There are 3 nested groupings, the coarsest first. Each group lies inside one group of the grouping before and may be the whole of it. The rows also spread widely along 11 directions, which tell nothing about the answers.
In the rows, 128 means zero.
Some rows, each with its group in each grouping after it:
[161 129  99 135 115 149  81 120 129 120 100 112 109 168 148 136  74 135
 135 165 122 111 127 116 150 133]	duno Q_424 Vek
[172 141 149 166 133 111 113 110  98  81 157 135 132 118 118 143  80 169
 187 121 124 105 125 129 136 168]	ruta Q_71 sefe
[129 115 121 140 130 132 106 132 112 134 151 167 122 166 145  98  98 115
 128 149 129 169 103 142 155 114]	ruta Q_103 pil
[164 134  93 120 150 148 148 103 157 123 122 133 137 155 150 166  66 149
 127 110 122 134 105 156 136 146]	ruta Q_103 zipuf
[145 115 126 133 130 139 130 117 115 123 173 158  98 175 144 114  85 131
 142 160 144 144 130 121 148 122]	mapi Q_106 Takik
[162 125  89 149 121 125  79 151 124  80 135  47 166 123 155 113 111 148
 134 110 138  75  97  96 142  69]	tal Q_944 sud
[111  87 189  67  98  84  70 151  37 104 213 135 154 131 116 109  97 142
 148  97  69 159  77 102 143  74]	mapi Q_19 ravod
[120 164 145 140  93 102  74 133 163 100 121 162 139 150 110 136 137 125
 150 125 136 143 113 118 134 152]	tal Q_317 doleb
[160 119 112 148 133 121  95 135 147 126  82 130  98 142 131 158  70 111
 118 121  70 147 116 143 137 122]	tal Q_621 kadad
[128 160 124 129  69 106  24 116 114  64 161 135 177 143 137 122 134 182
 193 166 139  99  90  91 147 140]	ruta Q_582 Luzu
[200 102 111 187 125 132  82 173 145 121  75 152 102 156 138 122  37  75
 139 129 120 178 120 162 164 151]	mapi Q_19 tarav
[120 139 127 116 142 125 117 105 125 140 114 136 130 121 162 143 115 129
 119 136 100 145  86 150 133 151]	ruta Q_769 des
[129 128 128 188 137 114  73 128 123  97 115 131 149  94 170 105 128 135
 162 148 132 138  69 145 161 152]	mapi Q_280 gem
[116 143  85 179 152 116 120  85 166 112 111 151 106 131 148 139 135 169
 162 147 128 131 101 145 139 153]	tal Q_272 teti
[138 142 134 120 132 121 127 131 151 164 121 141  97 112 128 139 126 115
 106 133 102 115 172 134  80 153]	ruta Q_71 Fudad
[131 132 176 165 117 112 140 156 138 106 149 142 130 161  93 105 135 124
 144  97 187 138 137 125 141 147]	duno Q_818 tuv
[133 115 121 119 175 131 137  86  70 150 185 139 111 101 181 120 111 156
 137 185  98 126 112 157 119 149]	ruta Q_103 dipu
[107 126 135 105 114 108  91 132 126 131 135 134 135 128 131 132 126 134
 118 113  88 135 105 121 121 107]	ruta Q_769 vives
[125 117 110 128 141 126 135 135 158 151 160 146 112 132 159  97 144 130
 109 142 145 138 142 139 116 121]	mapi Q_531 Buko
[110 111 144 111 125  99  83 119 114 159 126 148  93 107 125 138 137 142
 128 146  70 132 139 133 101 148]	duno Q_818 neni
[111 141 126 104 118 148 123  97 146 128 128 153  87 204 110 152 101 146
 116 131 108 139 127  93 144  96]	ruta Q_582 Luzu
[109 117 117 157 154 111  71  98  88 135 104 119  81  91 156 137 116 148
 142 170  38 105 109 117 125 125]	ruta Q_769 des
[163 143  99 137 113 130  90 126 136 119 110 120 124 153 150 144  92 118
 132 149 128 130 110 129 137 137]	tal Q_272 teti
[ 87 145  59 114 182 148 174  44 171 134 160 137 162 116 206 131 157 203
 139 152 154 120  53 170 141 142]	ruta Q_103 zipuf
[186 151  92 120 111 144  88 138 126 111 147 104 181 140 178 125  82 126
 137 159 161 106 106 143 134 148]	ruta Q_103 pil
[122 172 150 151 114 146 113 141 148 102  78  83 143 169 118 142 110  87
 102  93 151 104 100  88 158 107]	ruta Q_769 des
[118 128  96 174 134 122  99 110 149 113 161 162 120 124 160  97 147 173
 172 174 151 127 121 137 138 144]	mapi Q_280 gem
[146 134 150 138 153 103 134 108 132 146 130 184 108  99 132 163 101 139
 150 134  81 155 140 179  94 211]	ruta Q_103 zipuf
[102  88 149 126 128  80  84 148 115 135 169 165 115 104 135  99 142 134
 137 128  76 153 123 133 111 115]	mapi Q_106 Takik
[126 225 121 111  92 137  79  80 161  80  96  69 188 127 155 179 151 147
 144 148 164  61  84  87 123 166]	tal Q_944 sud
[ 93 154 145  77  85 130  90 127 121  86 164 107 210 169 146 112 130 127
 131 101 173 137  33  97 176  89]	mapi Q_19 ravod
[ 96 169 144  22 127 120 131  84 132 162 137 114 159 102 163 187 144 144
  91 119  76 117  92 133  79 155]	ruta Q_769 des
[157 140 117 100 102 150  67 111  96 124 124 119 112 173 153 145  74 126
 123 179 100 119 111  98 146 113]	ruta Q_582 Luzu
[164 128 110 115 116 137 103 147 168 102 114 101 155 160 141 144  83 123
 108  85 132 126 103 115 147 101]	mapi Q_531 Buko

New rows, each followed by its group in each grouping:
[ 43 147 128  81 106 120  74  75 140 147 124 180 115 156 144 133 171 148
 115 166  84 162  73 109 138 113]	ruta Q_582 Luzu
[144 172 176 125  88 121  85 118 128  83 102 130 168 157 117 161  95 130
 157 116 150 133  91 119 152 190]	duno Q_424 Vek
[152 141 137 122 130 139 121 118 104 118 129 115 120 157 136 149  74 127
 126 127 114 123 115 117 142 130]	ruta Q_769 des
[114 119 107 138 117 128  97 131 147  83 157 106 142 167 131 111 118 155
 141 112 142 100 101  83 157  64]	mapi Q_106 Takik
[128  91 125 161 119  87  82 176 127  95 153 128 155 117 120  91 122 148
 146  79 111 137 100 133 141  85]	ruta Q_769 vives
[ 92  86 138 132 176 101 145 122 105 154 178 137 105  84 157  89 152 147
 130 126  94 143 106 147 117 106]	mapi Q_19 tarav
[154  96 120 151 131 114 105 141 114 147 141 186  73 146 125 117  77 129
 140 148  85 168 154 153 125 137]	ruta Q_769 vives
[ 97 155 157  83  94 132  92 101 103 120 150 123 131 170 129 134 130 146
 131 155 130 112 111  83 138 123]	duno Q_424 Vek
[169 119 108 157 155 125 169 142 143 105 153 109 159 136 155 115  99 137
 134  89 178 141  89 163 147 128]	tal Q_272 teti
[151 144 162 156 134 113 135 135 108 144 157 162  92 113 127 121 115 122
 148 161 129 125 179 145  96 187]	ruta Q_769 vives
[122 128 128 106 136 118 109 109 134 115 142 117 137 123 153 147 114 145
 131 123  99 116  97 120 125 121]	mapi Q_106 Takik
[126 117 127 115 130 123  88  98  84 100 132 139 135 153 146 144  72 155
 146 122  81 158  51 126 173 114]	ruta Q_769 des
[150  99 106 154 114 116  66 175 145 100 104 111 150 152 121 121  80 117
 121  78  94 132  97 120 156  70]	ruta Q_103 zipuf
[150  99 108 159 142 120 110 160 139 101 144 109 137 145 119 114  92 142
 129  80 112 116 125 123 141  78]	ruta Q_103 dipu
[138 140 141 138 129 119 135 142 202 102  87 123 132 155 100 173  93 116
 113  49 115 128 126 120 123 129]	mapi Q_106 Takik
[141 107  72 125 115 129  53 103 123 113 150 157 123 153 180 118  89 156
 159 194 108 143  87 129 158 119]	mapi Q_106 Takik
[144 176 171  96 114 152 168 124 155  99 131 119 163 203  91 175  77 110
 104  56 164 134 113 111 144 129]	ruta Q_103 dipu
[165 124 191 124 148 123 135 137  97 124 120 112 109 116 119 171  65 110
 117  84  74 134 124 128 120 142]	mapi Q_280 gem
[134 117 112 142 128 113  68 139 138 130  93 139 147 111 173 116 119 113
 120 142 102 159  70 161 146 142]	ruta Q_582 Luzu
[137 146 119 128 102  95  80 137 157  71 177 107 199 104 150 119 148 174
 175 119 162  82 107 116 116 143]	mapi Q_106 Takik
[111 125 154  73 117 111 124 130 142 114 140  93 168 139 114 152 132 151
 107  59 114 119  86 113 122 100]	duno Q_818 tuv
[125 146 143 161 152 114 131 121 159 126 126 132 127  87 146 135 147 144
 143 124 128 114 133 146 104 173]	mapi Q_280 gem
[167 163 131 141 161 109 169 111 164 121 162 118 121  86 114 174 120 184
 162 107 115  58 204 143  49 198]	ruta Q_103 pil
[146 169 154 117 115 135 104 114 130 116 132 110 137 125 141 159 113 130
 136 143 131  98 131 108 113 163]	mapi Q_280 gem
[121 165 104 169 157 121 100  88 170 170  71 149  86  69 169 145 155 120
 125 189  93 101 149 158  87 208]	ruta Q_71 sefe
[105 134 124 117 111 109  95  91  96 101 203 147 116 149 130 120 133 191
 173 170 110 112 116  99 135 101]	tal Q_621 kadad
[205 160 100  87 121 173 142 104 159 126 109 124 128 187 152 191  28 116
 126 133 146 136 121 141 135 173]	mapi Q_19 tarav
[174 109 104 102 117 107 106 186 140 158 159 119 163  92 170 104 118 111
 105 125 127 126 146 169  83 141]	ruta Q_769 vives
[108 120 174 140 156 103 132 136 119 149 142 148 131  74 158 111 152 113
 120 123 112 160 103 164 113 165]	mapi Q_280 gem
[127 138 135  90 121 129 112 105  79 133 177 144 146 139 169 120 108 140
 135 166 131 149  85 137 141 146]	ruta Q_769 des
[124 144  89 181 151 104  61 118 170 125  74 122 135  68 166 138 144 140
 145 149  79  98 109 156 107 166]	ruta Q_103 pil
[114 132 106 170 154 113 122  96 144 113 153 149  81 129 127 126 136 180
 166 149 110 105 142 117 124 123]	tal Q_317 doleb
[168 149 164 131 123 145 125 139 106 128 111 125 132 160 135 148  64  77
 110 125 130 144 112 132 145 149]	ruta Q_103 zipuf
[146 124 114 140 131 132 104 122 117 133 147 171 113 160 146 117  86 127
 139 161 119 158 121 148 143 139]	ruta Q_103 pil
[ 73  83 137 138 168 112 127 112 100 143 174 147  94 109 154  89 152 161
 126 133  84 150  94 126 139  76]	mapi Q_280 gem
[158 150 102 130 124 128  70 130 157 101 103  51 149  91 152 169 115 155
 133 117  91  41 134  92  99 117]	mapi Q_280 gem
[152 150 119 198 133 112 116 156 183 118 125 137 105 127 100 124 129 134
 154 121 139  82 206 125  87 156]	ruta Q_103 pil
[168 135 146 117 113 111  99 161 108 134 142  94 127 112 135 130 113 104
 112 129 110 107 156 115  92 127]	tal Q_944 sud
[147 115 137 113 125 124  91 139  91 135 147 139 131 142 146 125  86 110
 115 141  95 149 111 137 135 119]	ruta Q_103 dipu
[148 140 168  56 119 126 144 130 122 158 125 130 121 151 123 174  88  92
  75  91  86 166 125 134  98 133]	tal Q_944 sud
[196 180 106 103  78 108  90 127 178  81 145 135 177 142 110 190  83 184
 183 107 139  87 163 128  87 203]	ruta Q_769 des
[ 93 167 130 103 174 141 197  66 171 130 129 103 136 123 135 184 138 172
 111  84 114  90 107 125 106 133]	ruta Q_103 zipuf
[195 110 164 131 130 118 102 142  64 102 147  93 138 120 136 140  60 133
 150 122 115 116 109 134 139 152]	duno Q_818 tuv
[110 129 154 135 115  91  49 152 130 129  87 122 155  77 154 123 143  89
 124 122  83 146  71 138 127 146]	mapi Q_19 tarav
[ 71  96 137 151 150 109  76 111  94 140 134 129  71 112 149 103 146 128
 123 167  55 119 108  92 137  75]	mapi Q_106 Takik
[100 114 111 185  86 100  30 119  90  82 190 180 137 152 139  52 157 186
 216 207 183 140  91 116 185 134]	duno Q_818 neni
[139 144 211 203 126 116 104 148  68  82 123 130 141 131 113  97  97  84
 151 109 154 147  78 118 186 144]	ruta Q_71 sefe
[126 131  99 132 133 136 102 114 144 123 135 124 137 136 183 112 125 125
 127 167 147 123  94 130 145 126]	mapi Q_106 Takik
[138 128  92 224 147  87 133 153 185 110 172 162 112  93 122  80 170 186
 191 136 173  92 200 155  90 175]	ruta Q_769 des
[175  98 157 143 130 120 119 174  99  80 145  84 150 150 111 124  61 133
 128  54 115 122 102 110 157  75]	ruta Q_582 Luzu
[117 130 156 103 116 134  94 110 118 124 116 144 101 176 126 155  83 104
 112 133  85 152 100  98 151 109]	mapi Q_106 Takik
[127 137 150 155 164 128 183 121 165 146 112 161 103 136 115 137 112 112
 107  83 131 156 132 160 125 156]	ruta Q_71 sefe
[142 132 125 121 106 136  44 102  51  99 163 127 125 159 152 124  76 147
 163 194  91 114  94  91 161 106]	ruta Q_103 pil
[ 70 106 170 160 159  95 111 134  93 144 104 111  88 101 130 111 156  95
  94 104  61 146  83 113 137  74]	tal Q_272 teti
[ 87 156 176 146 145 104 155 109 141 125 122 123  93 128  93 155 157 130
 120  88 105 114 136 100 105 126]	tal Q_272 teti
[100  75 121 180 128  79  51 191 100 112 189  96 149  68 169  24 187 129
 142 151 128  92 115 107 128  60]	mapi Q_106 Takik
[135 174 139 111  89 136  96 115 127 132 122 134 105 179 123 154 114 100
 120 162 133 126 140  96 121 140]	tal Q_272 teti
[127 134 122 140 135 137 116 122 142 109 118 104 127 149 139 130 105 127
 132 115 131 115  97 106 151 103]	mapi Q_19 tarav
[144 188 158  78  95 117 138 148 136 158 176 108 166 115 155 125 170  92
 105 155 188 101 162 129  66 180]	tal Q_272 teti
[124 149  96 117 109 136  44  93 108  74  93  57 176 135 173 151 106 147
 129 131 102 100  20  88 177  78]	tal Q_944 sud
[123 101 118 145 158 104  99 105 104 115 143 128 112  94 152 127 119 182
 155 136  67 120  98 135 127 121]	ruta Q_582 Luzu
[151 117  69 146 122  96  67 179 180 145 101  88 152  78 170 111 153 109
 106 124 109 103 129 150  89 119]	tal Q_272 teti
[ 96 164  85 141 146 127  94  81 164 157 113 116  95  83 164 134 180 158
 126 189  97  53 159 107  82 143]	ruta Q_71 sefe
[137 116 113 130 122 129  76 107  86 124 156 159 103 148 160 113  86 139
 163 190 109 150 103 130 154 134]	mapi Q_19 ravod
[101 164  89 103 102 137  93  82 158  87 185 123 176 149 160 127 157 204
 170 155 170  90  89  96 141 116]	mapi Q_280 gem
[112 107 103 113 122 112  97 121 112 123 178 127 113 143 136 106 136 166
 132 135 104 125 122 102 124  69]	tal Q_944 sud
[ 77  86 158  75 147 103 141  88  90 127 209 190 117 153 136 122 115 172
 137 113  81 195  65 135 150  96]	mapi Q_106 Takik
[101  81 137  90 137 105  86 123  84 141 142 158 140 121 169 110 111 134
 109 124  60 199  34 158 158  97]	ruta Q_582 Luzu
[125 148 150 133 159 154 160 100  96 124 170  96 132 131 183 102 131 123
 113 164 178 108  93 113 155 125]	mapi Q_531 Buko
